Each new row is followed by its nearest point in the smallest flat space through zero that holds the last named rows.
In the rows, 128 means zero.

j_78 (5 x 19)
[[136 130 135 123 142 160 102 162 121 158 103 106 139  92 143 137 144 123
  109]
 [128 135 110 110 147 127 129 121 214 151 138  92 180 127  99  79 166 116
  143]
 [ 93 160  83 173 163 154  63 157 129 176  77 146 120 145 124 100 105 133
  115]
 [145 205 172 135 163 153 120 140 119 132 118 162 127 101 128 138 145 105
  146]
 [104 106 157 125 146 133 172 131 202 167 157 152 142 121 137 116 100 137
   90]]
New rows:
[162 186  85 150 135 182 156 109 141 157 129 173 185  79 122 117  75 118
 134]
[121 170 145 140 159 143 125 136 155 150 124 155 134 121 124 116 126 119
 129]
[127 102  87 141 148 139 132 124 142  97 119 132 126 114 177 132 141 113
 196]
[133 131 116 126 123 122 121 122 122 117 126 117 131 134 120 124 138 125
 141]
[109 142 151 142 163 175 100  97  88 147  87 122 125 155  80 138 152  71
  89]
[129 161 124 141 145 146  96 144 110 139 102 134 125 120 128 127 134 121
 133]

j_642 (5 x 19)
[[120 133 157 185 103 120  92 115 140 149 133 106 175  95 149 125 109 133
  129]
 [104 113 160 131 127 154 158 122 164 102 147  82 169 110 130 155 141  95
   98]
 [149 186 117 112 173 148 108 135 150 153 161 153 140 118  89 105  83 116
  134]
 [ 83 130 100 122  78 101 140 131 110 128 171 134  87 135 129 119 144 117
   91]
 [152 144 122 111  92 157 143 113  95 188 146 134 114 143 119 134 148 177
  107]]
New rows:
[129 180 127 152  97 152  71  95  63 136 151  90 108 181 149 139  84 152
 148]
[138 145 123 148  99 121 103 119 106 172 136 140 125 124 133 115 120 160
 130]
[147 124 133 127 163  98 157 105  90 144  91 147  74 168 126 121 138 147
 136]
[151 115 109 106 135 121 133 133  98 129  96 152  91 155 129 126 142 154
 149]
[112 158 114 128 121 140 164 110 128 113 136  93 113 132  96 165 128 159
 127]
[127 128 129 111 121 146 150 125 127 133 142 120 126 134 120 138 142 129
 110]

j_644 (5 x 19)
[[130  97  84  87  86 147 101 103 151 118 152 148 133 158 100 124  79 120
  110]
 [128  99  92 145 141 134 136 113 151 127 133 110 102 142 119 116 112  92
  125]
 [124 116 109 163 138 137 104 116 107 153 143 106  98 137 117 145 129 144
  118]
 [130 159  95 128 134 111 133 150 219 106 114  99 107 156 124 127 139 156
  103]
 [ 97 161 120 143 125 126 111 128 134 122 135 140 170 133  99 134 108 165
  119]]
New rows:
[119 122 136 119  79 121 169 171 111 146 120  96 113 149 125 111 108 149
 133]
[136 129 132 117 122 127 126 132 131 128 126 128 121 129 134 131 135 134
 126]
[130 137 137 167 125 147 123 153 119 109 108 112 138  95 137 164 114 128
  92]
[120 142 134 147 139 124 126 132 120 133 126 122 132 123 126 133 136 142
 129]
[136 119 116 139 186 142 124 140 137 121 121 101 120 143  97 135 125 100
 117]
[121 120 107 157 150 127 137 123 143 129 127 108 112 134 122 122 125 111
 127]
[143 127  92 136 103  83 109 163 125 138 134 159 135 112 117 120  81  94
  82]
[122 119 111 118 117 134 123 118 137 121 136 138 139 137 114 122 105 120
 124]
[159 192 114 126 140 129 184 141 161 135 163 159 160 107 126 128 151 134
  91]
[121 161 137 123 132 114 142 146 159 110 113 132 151 125 130 122 135 142
 128]
[148 128 154 175 138 151  63 113 118 106 135 135 133  95  82 154  96  85
 114]
[111 116 118 152 133 139 116 110  99 139 143 133 139 127 109 130 107 122
 131]

j_523 (5 x 19)
[[159 117 168 114 120 129 136  95  91 144  61 114 133 142 153 119 153 173
  152]
 [117 154 158  87 120 116 124 179 102 137  60 136 145 156 116 155 136 142
  172]
 [118 112 121 134  98  59 212 104  90  90  32 121 112 163 145 189 163 169
  195]
 [114 153 143 123 143 118 164  49 150  96  32  90 145 120 128 103 114 178
  193]
 [ 47 138 181 146 123 116 171 152  88 148  69 136 116 135 113 172 153 157
  142]]
New rows:
[128 123 107 195 125 187  92 195 137 143 119  96 139 146 115 144 155 134
 159]
[118 135 138 120 128 134 116 158 122 140 133 137 131 132 120 135 128 120
 123]
[141 141 126 143 143 120 137  93 152 185 104 154 130 106 116 161 157 121
 122]
[119 124 139 137 129 130 136 117 121 133 122 126 124 125 131 128 134 137
 124]
[144 173 119 111 134 159  98 126 131 137 109 126 125 120 119 129 133 128
  86]
[135 138 140 115 136 147 103 135 132 141 131 127 138 124 124 110 120 126
 123]
[145 130 195 145 114 106 129 117 159 132 117 119 127 127 139 122 143 155
  61]
[127 116 154 141 130 144 128 108 112 149 127 124 122 120 138 116 140 144
 110]
[ 85 117 119 130 124 105  68 138 147  85 155 147 106 140 145 140 137 117
 121]
[117 129 108 133 127 122 128 148 138 120 155 137 124 127 119 140 122 108
 120]
[102 154 122  79 120  70 130 101 110  93 158 146 150 113 130 125 124  62
 134]
[125 136  98 123 127 113 131 141 148 105 140 131 130 131 118 139 115 110
 139]

j_556 (5 x 19)
[[107 163 140 144 111 167 117 112 133 157  90  87 120  63 136  99  97 109
  128]
 [140 136 121 130  79 127 141  88  70 119 129 123  99 128 146 100  77 159
   88]
 [158 142 168 161 133  73 108 100  89  82 135  69 152 126 135 101 156 108
  114]
 [ 94 120  84 125 122 140 143 157 161 168 166 123 113 146  86 107 125 134
  116]
 [117 128 138 161 119 150  91  87 109 105 132 100  98 127 125 112 111 136
  142]]
New rows:
[110 149 103  89 115 116 148 129  68 106 102  92 144 102 130 182 163 132
 140]
[145 135 142 120 128 114 136 127 116 121 112 132 143 117 146 134 131 123
 122]
[186 118 111 122 122 130 143 130 119 133 126 125 136  86 124 124 167 132
 154]
[138 133 137 122 134 117 134 134 128 127 118 129 143 120 136 133 137 119
 126]
[157 131 131 123 127 124 130 119 161 148 169 154 113  61  61 127 151 129
  78]
[119 133 114 124 126 123 142 147 142 151 138 118 134 124 113 114 131 121
 115]
[132 125  93 125 134 121 124  97 126 139 132 124 122 145 136 121 157 192
 134]
[127 117 118 129 123 127 127 122 120 120 145 136 115 150 122 128 124 142
 125]
[138  91 121 135  91 128 111  99 132 112 145 185 119 139 115 136  89 120
 147]
[127 110 119 125 121 145 121 112 116 114 135 156 103 151 132 143 112 153
 137]

j_923 (5 x 19)
[[115 162  90 100  80  68 128 126 175 117 128 125 185 155 164 175  95 134
  124]
 [106 125 124  81  90  92 163 131 115 141 108  78 128 112 121 133 122 136
  190]
 [132  96 141 164 156 120  91 130  81 153 192  73 165 117  92 105  55 136
  161]
 [107 183 112 126 149 115 152 166 126  82 151 156 179 103 150 102 102  89
  171]
 [120  93 129 143 117 150 128 110 146 114 113 149 125 149 138 145  64 150
  157]]
New rows:
[128 117 152 114 165  97 125  85 135 100  86 103  87 154 168 118 122  82
 173]
[118 120 131 117 119 137 148 127 128 121 107 132 113 123 130 127 124 131
 156]
[111 171 153 110 124 100 159 105 156  83 140  98 124 151 170 161  91 103
 165]
[110 146 111 108 105 105 148 134 146 108 119 133 155 131 149 142  98 126
 161]
[154 172  89 145 110  93 115 165 123 124 171 143 127 126 130 125  91  88
 154]
[121 158 115 131 137 106 125 146 128 113 157 129 172 121 137 121 105 111
 138]
[128  98  84 159 157 104 112 128 117  96 146 160  83  88 126 150 135 164
 101]
[137 121 133 145 140 146 116 123 131 127 130 144 119 135 127 127 132 130
 107]

j_924 (5 x 19)
[[104 160 128 103  92 145 101 106  99 145 121 115 139 159 176  70 109 127
  139]
 [108 136 142  78 126  74  75 169 105 100 100 122 152 100 158  65 149 121
  121]
 [123 138 100 131  79 102 156 104 113  88 122  74 172 172 116 149 141 149
  120]
 [ 97 186 166 141 148 191 109  98 172  90 113 123 160 162 156 151 161 188
  103]
 [123 119 131 169 151  92  90 129  83 160 153 162 169 113 166 163 118 113
  130]]
New rows:
[135 150 114 123 154 134 161 165 101 151 116 105 114 102 170  90 154 110
 146]
[127 125 130 109 126 123 116 140 121 137 123 133 115 116 135  97 121 115
 134]
[163  81 120 128 122 126 120 133 162 129 140 152 118 100 122 165 103 115
 101]
[144 105 126 143 148 121 141 140 136 137 138 144 112 107 106 153 126 117
 129]
[125 172 142 121 120 106 123 125 155  97 126 104 130  94 131 179 114 113
 147]
[127 129 131 133 134 119 129 132 135 109 124 123 141 126 121 144 142 138
 119]
[128 135 119 160 127 132 120 180 109 154 142 156 175 146 156 148  95 153
 143]
[122 131 129 155 136 120 109 118 104 148 143 144 153 131 154 150 120 125
 130]
[152 100 169 176 159 132 108  96 114 125 135 156 136 183 113 140 160  95
 144]
[129 127 132 158 145 135 126 118 126 142 142 145 138 128 134 162 125 131
 127]
[115 109 143 153 144 153 167 150 158  79  92 119  68 139 113 117 137 110
 121]
[138 124 133 112 137 152 153 138 170 109 116 122  93 120  93 124 140 136
 123]

j_360 (5 x 19)
[[130  80 194 109  61 125 124 184 135 145 110 160 100 144 197  89 180 134
   77]
 [141 146 156 125 176 158  95 158 140  76  89 159 156 101 179  90 112 108
  150]
 [148 106 151 139 133 202 154 115 159 155 141 123  94  95  90 129 155 127
  158]
 [132 147 162 128  69 164 165 157 196  97 116 164 161 130 134 127 179 142
  210]
 [138  89 169 115 124 173 152 182 156 130 147  92  88  85 117  98 135 122
  176]]
New rows:
[108  83 172 171 115 107 131 132 103 118 134 145 172 119 112 141 167 116
 147]
[127 128 136 127 106 128 136 134 139 127 126 137 132 135 133 129 143 133
 134]
[133 158 143  84  82  89 110 133  85 158 158 169 150 165  82 109 142  93
  86]
[117 126 119 126  95  90 126 120 112 143 129 137 130 159 139 139 139 138
  90]
[ 82 147  96 102 119 118 144 103 120 137 173 120 136 103  84 163 133 141
 113]
[120 135  97 133 120 110 144 102 121 144 150 106 126 139  89 156 122 137
 133]
[166 108 171 103 138 135 103 170  88 127 100 126 156  94 146 156 156 152
 112]
[133 116 151 122 132 136 115 148 127 123 115 139 121 121 157 106 132 122
 113]

j_850 (5 x 19)
[[131 121 148 174 106 131 109 150 120 126  42 100 158 138 136 141 151 184
  130]
 [103 115 127 151 147 115 142 148 154 186 134 145 152 107 120 153 113 107
  130]
 [144 102 141 141 137 131  86  78 114 148 100 144 200 155 108 152 140 163
  144]
 [ 94 116 139 161 131 133 122 123 143 129 111 121  99 153 120 127 139  85
   98]
 [117 148 121 150 143 133  94 104 176  99 126 160 122 131  61 103 159  70
   80]]
New rows:
[127 135 133 138 156 127 122 130 121 134 145 112 129 191 100 124 195 139
 104]
[124 122 135 140 128 135 107 104 128 115 114 128 127 152 115 124 142 118
 114]
[145 145 138 123 187 150 147 161 153 160 133 108 129 149 118 118 127 132
 143]
[123 129 125 130 132 123 138 142 136 143 133 132 132 115 129 133 121 125
 131]
[136 128 154 129 110 125 150 129 142 128 123 136 128 119 100 121 123 107
 142]
[125 133 125 131 131 126 129 134 138 130 130 134 128 120 120 126 129 120
 123]
[108 102 125 125 167 147 125 142 136 133 136 175 119 151 117 139 129 124
 157]
[119 117 128 129 139 126 127 115 132 147 142 139 136 133 122 137 122 111
 128]
[130 122 118 172 116 125 141 137 141 120 103  77 110 133 124 127 153 130
 125]
[115 129 137 154 116 131 128 149 132 118  91 108 111 134 134 125 140 130
 114]
[172 130 133  84 137 144  96 132  90 133 111 119 104 153 120  94 130 137
 195]
[153 129 128 100 118 134 122 108  98 103 135 120 129 140 142 121 128 158
 144]

j_539 (5 x 19)
[[163  83 117 146 115  85 120 173 180 106 130 111 117  81 155 126 187 118
  134]
 [ 95 172 157 100 118 110  93 134 179  80 174 110 114 152 147 166 193 150
  127]
 [122 138 175  68 122  46 122  98 192  95 176 114 149 103 137 117 156 140
  102]
 [158 148 108  91 119 107 129 128 151 135 164 112  84  95 157 162 166 128
  145]
 [153 121  94  76  78 128 140 174 168 121 147 162  79 172 163  92 145 150
  168]]
New rows:
[123 135  79 118 152 123 165 118 126  79 107 189 103 106 154  97 138 135
 134]
[144 117 113 115 115 126 139 139 134 134 127 140 116 132 136 110 123 130
 139]
[126 124 175 176 127 153 132 136 152  99  81 107 154 122 128 113 181 127
 134]
[110 106 144 176 134 127 106 154 142  98 110 117 151 129 123 130 155 124
 117]
[ 89 126 135  59 159  95 103 141 173 169  79 170 113 104 176 130  83 112
 100]
[138 126 133  96 122 104 141 112 137 134 139 135 132 121 129 108 113 131
 124]
[179 129 144 124  81 137  72 124  78 133 168  85 140  78 137  97 112 127
 142]
[146 124 121 123 133 116 137 118 124 142 131 121 123  99 131 133 125 120
 127]
[115 107 126  97 121 120 106  92 141 132 165 100 156  98 200 125 114 111
 142]
[139 133 135 103 129  99 133 111 142 130 146 120 127 103 133 131 133 127
 122]

j_656 (5 x 19)
[[122 186 161 187 100 186 123 119 152 132 108 112 124 131  83 180 131 192
   90]
 [183 189  94 166 111  95  89 110 152 130  88 119 136  71 165 135 177 142
  141]
 [ 77 111 122 158 104 134 156  74 164 101 102 127  89 113 151 115  89 166
  187]
 [125 163 106 121 109 199 108 105  77 163 115  75 147 170 132 144 110  83
  135]
 [119  95 105 207 124 116 121 145 112 104 123 112 135 118 164 106 139 153
  146]]
New rows:
[118 100 165 110 100 101 131 168 120  94 115 142 114 139  82 174  90  88
 124]
[115 110 151 102 139 130 144 140 130 127 147 144 123 143 103 130 116 127
 112]
[120 170  86 148 113 109 153  99  84 127 114 151 158 133 155 105 149 135
 170]
[134 134  99 145 119 122 116 111 121 127 111 112 130 116 162 116 132 118
 157]
[107 141 105 113 160 102 140  98 129 136 131 130  86 141 108 138 113  99
 114]
[122 129 132  93 130 128 137 114 135 133 129 136 120 131 123 127 115 115
 135]
